The rows come from 5 hidden closed curves, with some noise, and rows from the same curve form a group. Each curve winds through 8 dimensions. The rows are also pushed far along 4 directions, which tell nothing about the answers.
In the rows, 128 means zero.
Some rows, each with its group after it:
[156 106 133 106 138 162 124  92  93 104 148 135 143 109 112 134 119 115
  82  77] : k908
[112  86 145  91 131 118 157 172 129 121 171 121 132 110 152 156 117 125
 127 125] : k67
[151 118  92 163 150  80 102 111 110  57 111 149  84 159 149 119  25 158
 141 148] : k724
[179 162 145  86  91 159 124  10  91  88 147 155 176  96  80  91 114 149
 127  98] : k724
[115  65 125 141 203  85 119 211  70 125 141 131  86 150  95 171  41 115
 108  89] : k908
[106  83 123 131 174  78 132 185 110 102 164 109  70 143 156 168  63 130
 138 112] : k67
[179 113 130 156 133 114 111  63 131  77 112 127  83 142 160 106 102 147
 129 134] : k67
[125  89 131 114 154 131  95 115  50  91 153 128  98 131 115 115  95 124
 108  65] : k827
[149 136 142  98 128 150 145 102 128 118 166 143 158  86 145 119 165 144
 143 125] : k827
[135 180 119 203 109 135  94 100 155 133  49 136 115 160 145  83 203 125
 150 170] : k713
[114 127  97 181 172 127  93 152 109  93 104 142  78 161 165 100 145 136
 130 117] : k827
[200 150 122 120  82 142 143  37 172 118 110 120 163 137 132  90 134 154
 104 154] : k827
[165 141 141  78 147 154 115  91  93 128 187 115 141  81  86 139 127 142
 132  79] : k908
[131 113 158 190 152 116  72 100  47  77 109 131  68 159 125 132 151  89
 137  74] : k67
[126 132  75 106  94 137 150 178 211 133 120 153 164 146 167 110 121 190
 129 204] : k908
[144 125  84 134 109 127 138  97 165  89 122 139 129 152 163 116  75 151
  96 147] : k724
[111 119 152  69 107 128 177 195 161 189 153 134 182 107 101 139 152 151
 147 159] : k908
[145  93 108 101 135 145 159 140 138 150 155 142 166 119 128 144 115 150
  91 111] : k713
[129  91 129 110 149 120 137 164 117 161 123 119 135 128 108 130 105 132
 108 126] : k67
[117  97 122  69 131 122 154 188 127 162 149 153 171 110  93 145  81 168
 132 139] : k908
[ 89 154 115 175 143 112 111 169 133 129  79 128 114 153 150 137 154 100
 143 156] : k713
[109 104 117 176 140 105 138 158 172 133  93 117  93 145 201 135 139 110
 127 164] : k908
[114 126 111 192 111 105 102 103 153  62  70 147  85 166 200  81 116 120
 137 185] : k67
[131 104 147  81 135 134 142 142  78 139 187 103 130 121  94 149 137 128
 117  57] : k67
[122 145  94 186 169 104  89 146 110 113  76 146  99 168 121 108 103 132
 132 143] : k908
[171 127 123 148 150 135 122 109 151 103 110 153 108 126 118 148  84 144
 114 132] : k827
[ 80 138 108 105  80 116 148 184 165 144 140 118 163 147 146 135 123 126
 135 172] : k827
[106 144  93  83 123 150 136 169 124 172 160 119 165 114 105 130 136 151
 127 113] : k908
[103  95 148 119 150 132 118 197  92 131 160 144  96 129  81 158 103 129
 133  88] : k827
[ 95 174 129 155 154 136 122 146 129 124 134 126 111 124 146 145 189 112
 157 110] : k827
[121 108  85 162 190  82 120 121  99  98 116 141 106 126 168 175  44 120
 123 118] : k713
[124  84  95 182 158  84 111 177 139 115 116 146  84 163 153 173  46 135
 123 150] : k724
[169 148 116 100  68 164 152  46 176 113 137 136 173 119 142  97 135 151
 100 142] : k724
[130 147 130 134 138 118 147 139 141 161 143 103 151 123 138 169 167 110
 130 123] : k724
[ 88 131 178  77 104 142 136 115  75 121 179 126 152  88 104 131 158  94
 150  87] : k67
[ 91 175 122 112 112 115 139 151 148 177 115  94 154 134 129 117 179 128
 156 155] : k713
[174 144 117 146 152 103 121  86 128 110 101 129 129 123 140 117 106 145
 140 154] : k724
[135 148 180  47 115 139 152 110 100 199 172  82 174  82  66 137 180 123
 146  89] : k713
[137 108  99 121 128 114 144 170 140 142 111 130 139 165 114 106  99 157
 108 148] : k724
[168 105 107  89 137 164 122 110  99 128 128 180 183 101  76 109  78 165
  92 114] : k67
[110 130 116 171 147  98 108 126  69 124 111 138 118 163 111 142 119 114
 136  89] : k713
[163 138 112 103 123 154 136  66 107  97 143 158 186 106 111 144  98 131
  90 102] : k724
[ 97 115 145 124  87 126 170 187 160 162 160 109 125 148 132 130 162 125
 140 136] : k908
[ 97 110 146  40  87 147 157 149 143 167 175  97 161  91 108 131 117 123
 116 129] : k827
[117 134 176 189 140 133  87 144 107 130 110 124  56 151 107 134 196 103
 162 102] : k827
[145 166 156 118 131 142 123  88 112 115 130 154 173  97  96 121 151 117
 141 133] : k908
[114 141 140 155 117  88 153 143 182 137 120 101 102 139 182 140 153 124
 169 175] : k713
[136 133 176 176  99 129 131  96 148 110  85 158 124 148 132  97 183 112
 142 158] : k724
[135 151 104 134 106 136 141 102 163  92 121 134 148 144 183 106 151 134
 118 154] : k827
[ 90 136 110  85 127  97 180 183 166 171 142 108 185 109 158 167 119 128
 137 171] : k713
[168 142 109 212 129 109 106 116 164 111  61 153 102 184 142 109 133 150
 135 177] : k67
[162 113 109 107 130 154 131 122 129 136 121 174 167 123  85 102  92 165
  98 132] : k67
[182 149 124 209 114  97 105  81 168  93  69 130  87 174 172  92 149 148
 158 188] : k724
[124 128 143  75 144 126 162 159 152 187 165  94 151  89 122 146 152 134
 139 133] : k908
[125 141 185  86 100 134 154  96 114 151 180 103 138  99  93 131 169 119
 154  90] : k724
[129 114 100 131 158 107 138 163 171 135 132 130 121 116 175 154  94 152
 136 169] : k713
[139  99 117  92 140 125 154 118 120  97 127 195 183  97 100 135  21 147
 103 145] : k724
[118 152 116 171 128  98 117 102 142  95  78 120 118 149 175 132 122 101
 131 165] : k67
[ 76 119 129 157 124  89 162 209 159 133 105 119 112 166 155 158 118 100
 138 163] : k713
[125 129  94 102 154 141 114 127  75  83 147 168 161 119  93 138  56 131
  94  94] : k908
[118 104 106  88 121 137 163 208 152 156 149 152 183 123 107 164  95 149
 104 148] : k827
[153 109  81 131  95 118 153 124 151 119  99 169 179 163 131 114  63 165
  98 163] : k713
[176 115 118 179 170 131  82  88  94  89  82 150  93 154 100 149  80 117
  89  98] : k827
[187  86  76 102 111 122 161 114 186  94 122 152 175 135 191 100  63 182
  85 199] : k827
[116 116  87  91 155 124 118 160 107 127 170 133 125 102 131 161  68 163
 141 111] : k908
[110 108 172  80 113 147 148 137 111 142 166 120 159  86 133 140 173 106
 136 112] : k67
[142 143 126 128 147 111  84  92  92 101 114 134 128 125 123 131 112 133
 143 130] : k713
[193 135 160 121  93 158 147  70 163 141  98 156 191 117  92 119 155 134
  98 155] : k67
[126 131 164  71 112 171 136  76 100 138 153 145 183  60 103 133 151 108
 120  97] : k724
[181 103 124  42 104 122 152  71  98 111 145 143 206 112  86 130  44 163
  91 122] : k713

New rows, each followed by its group:
[196 121 142  93 130 151 138 106 131 109 148 155 179 114  73 116 100 151
  92 135] : k908
[116 105 145 109  98 139 168 213 191 166 146 133 138 138 116 148 144 146
 132 165] : k827
[182 104 116 102 120 126 164 131 164 138 126 121 160 140 130 121 109 161
  95 151] : k724
[121 149 137 128 115 132 136 174 163 139 130 135 148 149 120 121 173 143
 143 164] : k908
[103 107 111 134 189  97 126 196 120 150 130 142 120 117 121 162  77 134
 137 139] : k67
[ 87 111 108 161 149  79 126 187  89 126 117 134 114 172 119 161  80 115
 133 115] : k713
[164  99 145 135 118 120 117  89 100  75 113 164 143 130 113 140  71 118
 108 133] : k67
[113 135 111  83 116 113 137 178 157 153 137 111 158 140 133 128 130 156
 135 171] : k713
[110 134 105 114 154 106 120 121  67  85 153 144 125 133  96 139  48 131
 126  83] : k724
[137 136 129 122 123 138 124  97  95 138 116 162 161 124  68 111 105 140
 121 109] : k724
[138 116 119  93 114 170 119 117 136 137 120 140 138 111 104  94 113 146
  97 126] : k827
[139  82 114 135 123 123 123 153 171 106 113 137  84 147 160  94  80 162
 118 172] : k827
[154 119 105 148 123 115 160 136 206 140  74 133 146 134 180 125 115 139
 110 206] : k713
[109 139 130 132 122 109 138 127 139 104 116 133 146 132 151 147 111 104
 126 153] : k67
[174  93 128 140 110 124 132 114 137  95 115 144 126 156 139 124 106 145
 108 141] : k67
[102 128 140 127 114 119 108 134  98 113 158 107  86 138 132 132 138 122
 158 101] : k724
[143 100 117 165  96 121 124 112 143  78 105 161  97 174 144  96  93 151
 120 145] : k908
[199 136 126 136 130 147 129  71 160 101 111 161 132 116 113 131  93 158
 108 140] : k827
[103 128 161 151 161 103 142 185 159 153 129  93  98 134 164 154 191  98
 149 149] : k908
[143 128  98 223 127  98  89 121 149  98  56 166  87 184 152 105 101 144
 142 181] : k724
[ 93 120 109 104 147 111 131 156  87 107 145 120 125 150 115 146  79 117
 108  91] : k713
[154 128 123 161 119 141 121 126 164 125  85 134 120 160 125 134 135 124
  95 146] : k827
[151 105 126 147  66 128 154 111 194 138  76 150 133 161 152  72 133 170
 128 189] : k908
[145  85 118 114  99 132 160 143 165 146 124 168 161 135 100 126  70 158
  99 155] : k724
[149  97  90 134  93 124 150 175 194 129 103 160 154 176 146 110 100 177
 103 195] : k713
[120 118 117 173 125 126  83 107  88  79  86 147  94 162 148  89 128 116
 125 123] : k67
[155 129 144  92  91 156 129  70  83  82 147 174 186 117  73 126  95 125
  99  93] : k67
[146 101 134 163 113 109 120  86 122  72 110 166  98 135 145 118  73 134
 138 140] : k908
[ 91 157 135 137 151  97 100 148 103 132 130 104 111 132 141 151 160 111
 170 129] : k713
[154 106  87 157 135 113 132 129 167  65 119 160 105 155 196  94  91 174
 127 176] : k827
[127  70  97 118 194 117 134 165  89 119 156 147 124 115 130 183  44 130
  88  83] : k713
[154 153 169 137 112 135 141 109 144 174 125  82 131 138 125 116 237 116
 137 119] : k724
[133 118 132 188 139 110  86 107 102  64 118 141  54 169 157  95 129 132
 152 118] : k827
[ 97  76 139  60 115 121 153 202  96 119 209 137 139 125  89 158  64 142
 123  97] : k827
[152 144  89 157 139 119 132 119 174 151  74 113 135 151 165 103 141 144
 114 172] : k724
[202 109 131  99 109 128 145  56 150 107 140 137 149 102 131 121  72 165
 115 149] : k724
[112 143 159  83  80 149 154 153 138 149 183 139 157 108  87 125 158 147
 165 127] : k827
[ 79 138 114 154 178  88 120 217 112 151 119 124 113 158 106 144 115 118
 145 136] : k908
[ 67 144 100 113 111 134 177 199 181 189 124 100 165 136 162 124 179 114
 119 157] : k908
[ 84  95 127 112 193  96 149 209  96 157 151 111 121 104 129 202  87  97
 126 101] : k713
[ 81 109 131  47  71 144 197 198 176 159 184 125 172 129 135 134 141 153
 123 138] : k908
[129 168 126 118 114 145 137 119 134 116 132 146 174 131  98 104 143 125
 120 137] : k908
[158 103 165 118 112 153 109  86 122 116 130 134 100 111 109  99 130 134
 128 119] : k827
[148  95 152 112 164  93 128 125  83  97 139 138 107 120 104 132  62 136
 137 114] : k724
[125 120 128 174 115 109 134 153 175 154 117 127 115 149 154 152 146 128
 142 165] : k724
[118 121 151  78 104 148 121 102 118 137 144 108 136  98 106 130 117 108
 114 114] : k827
[141 121 177 121 146 145 117  78  62 127 146 108 110 112  92 140 164  90
 116  43] : k713
[162 147 133 173 124 134  90  49 144 120  70 123  82 133 171  84 181 147
 152 146] : k908
[128 143  97 118 142 153 132 131 121 119 128 136 159 128 143 135 147 129
 101 109] : k67
[104 142 118  77 139 156 140 144 119 131 160 143 172  81 109 168 109 120
 117 110] : k827
[144 108 154 130 103 127 131  69 103  90 128 163 129 113 120 117  91 127
 137 118] : k908
[142 167 156 115 112 144 141  96 113 163 150 132 188  88  93 155 183 114
 151 112] : k724
[127 132  89 142 154 126  87 127 113 103 124 144 100 130 148 134  98 158
 144 125] : k908
[152 152 116 155 131 152 102  40  77 115 118 156 153 120 118 118 159 125
 119  76] : k713
[ 87 125 114 157 158  88 137 202 136 163 123  78 108 168 165 155 168 103
 130 133] : k827
[196 112 118 106 150 124 145 107 150 123 121 150 168 105  99 116  56 157
  99 166] : k908
[135 145 105 148 132 102  96 123 150 110  86 127 119 161 162 109 130 147
 143 180] : k713
[108 131 150 103 141 116 136 156 111 153 125 114 134 112 120 112 156 124
 148 134] : k724
[155 129 100 102 119 122 114 120 151 116 106 135 153 142 135 106  98 168
 118 175] : k713
[137 125 103 162  98 132 136 120 185 106 115 132 115 140 195 118 134 140
 129 173] : k908
[168 138  93 164 135 128  99 114 172 124  60 144 120 142 151  93 119 159
 124 194] : k713
[106 124 158 105 106 144 180 153 162 150 143 108 143 118 137 142 171  99
 114 124] : k713
[190 115 153 108 111 126 150  90 151 127 115 125 145 122 127  96 136 154
 127 160] : k724
[174 115 124 107 128 147 132  83 118  81 155 163 142 105 142 101 111 164
 125 121] : k827
[ 76 136 133 107 111 104 126 159 132 140 153 102 113 117 138 137 113 117
 165 148] : k827
[105 163 122 130 126 138 105 135 129 150 138 112 114 117 149 130 194 140
 171 123] : k908
[137 132 133 118  90 117 135 116 132 112 116 137 163 157 127 122 132 140
 129 151] : k713
[146 157 161 121 119 121 127  87 132 171 109  85 128 122 117 106 191 125
 151 133] : k713
[135  98 100  85  96 144 166 138 187 108 132 147 154 138 166 111  94 170
  93 161] : k908
[110 135 162  83 117 120 154 145 133 191 173  64 132 109 126 117 197 126
 158 115] : k827
[ 91 146 128 125 123 104 156 164 160 165 128  85 105 146 140 121 151 126
 148 139] : k713
[141 104 110 109 165 106 130 126 108  72 163 150 115 113 130 173  20 140
 119 109] : k827
[135 141 132 117  79 133 173 119 179 141 111 162 182 138 107  88 129 153
 125 175] : k724
[134 134  86  99  86 132 161 113 198 122 145 129 157 124 170 119  87 164
 115 176] : k724
[104 164 156 161 143  92 116 139 138 176  98  62  82 153 146 119 210 107
 173 140] : k713
[114 146 167  71 117 164 147 102  89 207 177 109 180  79  53 147 182 109
 124  58] : k724
[115 114  69 160 130  90 124 148 186  77  91 136 112 160 218 130  51 137
 115 208] : k827
[149 147 132 111  81 176 145  62 144 122 113 137 173 123 126  79 175 126
  91 122] : k908
